There are 5 ways to turn a row about zero (a turn may also mirror it). The second row of each pair is the first, turned, with some noise.
(in the rows, 128 means zero)
Known pairs, each followed by its turn:
[164 139 110 175 133  94]
[114 158 193 134 135 147] | R

[127 121  93 170 125 121]
[130 159  95 155 132 119] | A

[136 111 123 122 108 114]
[135 105 117 135 138 116] | C

[107  92 172 143  95 122]
[146 130 178 118 108 166] | P

[171 159  86 107  76  77]
[ 99 140  95 186  59 108] | P

[147 173 143  94 126 176]
[106 163  87 108 177 148] | X

[118  86 162 169  93  96]
[139  63 127 119 165 157] | C

[131 161 134  84 178 170]
[140 194 137 123  80 127] | C

[ 95  94 143 150 159 134]
[105 170 138 102 158 135] | A

[113 165 172 129  88  94]
[164  97 117  93 134  76] | A

[119 159  98 107  76 124]
[110 150 101 139 101 179] | R

[ 98 105 129 157  76  88]
[116  86  96 129 184 149] | C

[169 111 160 134 161 167]
[117  95 134  89 176 106] | R

[162 180 171 154  99 137]
[153 151 187 159 173 141] | C

[166 104 144 176 104 147]
[157 125  91 159 126  83] | X

[147  98 106  77 126 145]
[ 96 109 152 126 116  74] | P

[126 166  89 128  92 153]
[119 140 107 140 141 187] | R

[110 175 103  91 127  86]
[139 114  96 105  64 108] | A

[130 127  96 120 179 161]
[113 121 104 107 174  96] | P

[103 151 154 171 175 164]
[139 150 165 123 188  89] | X

[100 119  87 123 112 108]
[138 123 128 167  94 146] | R

[ 85 155 163 119 111  84]
[141  72 151 101 150 158] | X

[158 154 146 139  80 104]
[174  96 130 147 131  78] | A

[146 161 168 171 169 120]
[152 102 103 150 173 179] | P

[121 124 106 152 169  95]
[105 125 137  72 134 111] | C

[156 111  91 145 133 158]
[132 172 113 147 107  99] | X

[135 138 180  85 120  91]
[147  69 130 131  87 134] | P

[139 123 129 164  88 169]
[148 115 113 159 176 137] | A

[123 132  92 119 136 145]
[115 148 113 115 135  97] | P

[143 150  80 114 109 171]
[136 197  96 124 116 151] | X

[111 100 156 106  92 101]
[131  75 128 152 122 159] | X

[178 154 135 122 171 180]
[141 169 187 136  81 101] | C

[165 108 161 166 168 116]
[123 129 181 108 159  86] | R

[ 91 124 116  79 156 133]
[169 106  97 116  93 128] | R

[111 124 145 138 177 109]
[ 94 155 145  98 126 108] | A

New pairs, each followed by its turn:
[164 176 178 115  86 139]
[187 105 134 189 108 122] | P

[127 152  99  95  94 179]
[112 156 122 190 106 120] | C

[158 132 149  80 128  90]
[113  75 126 147  94 121] | P

[130  82 157  98 144 120]
[136 149 185 104 128 140] | A

[155 150 169 119 175  86]
[ 81  89 131  80 139  94] | X

[122  85  81 151 176 138]
[115 167 177 157  93  95] | X

[132 105 100 138 112  86]
[157 173 123 149 105 114] | A

[110 178 114 160  97 111]
[160 167  87 142 102 150] | P

[ 79 169 123 157 109 155]
[182 179 105 112 130 127] | P

[138 132 114 148  89  81]
[ 97 162 154 161 104 139] | R

[ 83 134 117 130 120 122]
[157 138 107 154 111 131] | R

[ 96 173 179 180  93 113]
[144 103  92  96 174  65] | A

[137  91 118  90 147 130]
[128  83 131 113 109 119] | R

[142 163 169 163  98 128]
[168 109  99 107 164 111] | X

[ 99  89  99 173 114 101]
[150 197 104 132 151 122] | A

[173  86 165  80 102 126]
[ 62  93 119  96 105  93] | R

[163 110 119 176 142 115]
[119 123 186 145 149 126] | R

[175 169  98 175 166 124]
[134 164 118  73 116  65] | X

[120  80 165 120 119 122]
[104 112 114 136 121  76] | R

[138 144 151 139 168  98]
[ 96 127 140 115 124  88] | A

[152  98  95  81  79 105]
[ 84 134 149 150  65  91] | P

[ 80 168 175 179 170 101]
[175 115  84  91 144 198] | P

[ 78  77 134  82  82 150]
[140 146 188  80  86  90] | P

[ 92 137 138 169 169 117]
[141 122 179 117 154  97] | X

[140 142 138  93 133 105]
[101 108 114 105 127 148] | X

[156 175 117 142 123 104]
[138 125 107  77 120 114] | X

[ 98  91 128 129 160 104]
[122 109 106  80 115 140] | C

[121 160 114 114  85 180]
[153  80  92 141 134 160] | A

[ 97 122 143 156  93  83]
[117 169 126 183 112 103] | R

[102 112 162 128 172 129]
[136 131 130  84 102 159] | C

[156 180  80 125 157 151]
[157 131 143  92 135 197] | R

[169  92 152 173  76 132]
[170 101  76 169 117  91] | X

[180 130  89  97 179 153]
[ 75 123 154 173  85 163] | A

[ 94  78 175  89 153 136]
[ 82  93 158 183 163 149] | X

[121  95 147  82 116 112]
[ 91  96 126 156 123 164] | X

[151 112 117 127 132 178]
[117 165 105 161 129 117] | X

[ 99 132 147 130  90 116]
[168 121 113 101 140 118] | A

[153 150 152  76 102 108]
[101 100  83 106 129 164] | X

[ 98 117 168 129 159 108]
[119 144 151  77 137 116] | A

[167 174 166 174 152 126]
[157 106 101 177 167 176] | P

[110 123 102 128 138 111]
[151 119 139 147 108 141] | R

[123 172  98 180 141 145]
[158 155 146 148 167 173] | R

[130 176 149 178 129 118]
[165 120 125  84 159  98] | X

[ 80 165 101 154  83 118]
[135 172 101 175 123 166] | R

[ 88 165  92 159 136 142]
[ 62 161 134 122 136 141] | C

[103 123 141 132 158  79]
[119  87 174 113 125 121] | X

[152 175  85 115 145  78]
[143 159 171 101  81 176] | R

[136 103 167 175 149 135]
[137  95 176 106 115 153] | C

[132 100  88 110  96 177]
[153 124 120 170 137 193] | A

[169 108 112 134 153 112]
[105 152 158 164 109 116] | A

[ 93 164 149 123 165 176]
[116 163 149 118 198 134] | X

[ 93 102 167 133 124 178]
[135 102  79 144 166  90] | R

[ 78 175 114 156 151 148]
[ 87 125  64 104 141 130] | A

[154 147 176 178 140 147]
[124 159 145 107 192 103] | R

[ 89 146 119 117 155 160]
[ 98 116 102  92 127 165] | A

[172 109  97 107 133  81]
[ 63 108 117 155 103 120] | P

[ 92 124  82 147 155 126]
[102 164 100  86 142 128] | P

[133 160 101 146 150 167]
[ 85 111  89 154 134 144] | A

[149 165 132 149  82 159]
[167 163 132 179 128 119] | P

[131 103 135 132 103  80]
[151  93 104 115 163 122] | C

[155 154 150 117 129  91]
[167 149 131 108 157 113] | C

[ 94  82 170  82 113 158]
[156 121 172  79 149 181] | A

[156 121  83 128 149 106]
[118 119 127 111 127  73] | C

[112 152 177 167 139 172]
[149 135 134 135 197 102] | X

[114  91 127  98 119  83]
[119 116 125 147  76 102] | R

[157 100 138 170 142 168]
[123  89 188 136  99 128] | C

[ 83 154 103 179 164 134]
[ 55 142 154  98 132 149] | C

[138 115  77 150 102 148]
[141 144  93 179 136 155] | A

[ 94 146 134 136 163 125]
[126 125 170 110 147 119] | X

[ 90  78 132 134 127 164]
[104  92 115 135  90 171] | C

[158 109 165 161 127 103]
[127 135 164 146 152  82] | A

[159  93  87 158 112 127]
[141 162 123 191 133 136] | A

[155 178  99 101  79  86]
[123 135  86 174  67 105] | P

[100 143 170 158  89  90]
[170 140 130 128  87 182] | P

[134 159 161 159 179 131]
[ 65 115 130 109 145  93] | A

[138  83  92 127 173 117]
[ 96 142 159 147  81 100] | X

[107 161  78 102 105 114]
[125 157  79 122  87  92] | P

[161 121  83 178 116 120]
[123 160 106 189 131 107] | A

[ 83 141 104  87 139 105]
[170 132 109 130  75 140] | R

[173  79 135  95  95 124]
[101 103  76 167  91 141] | X

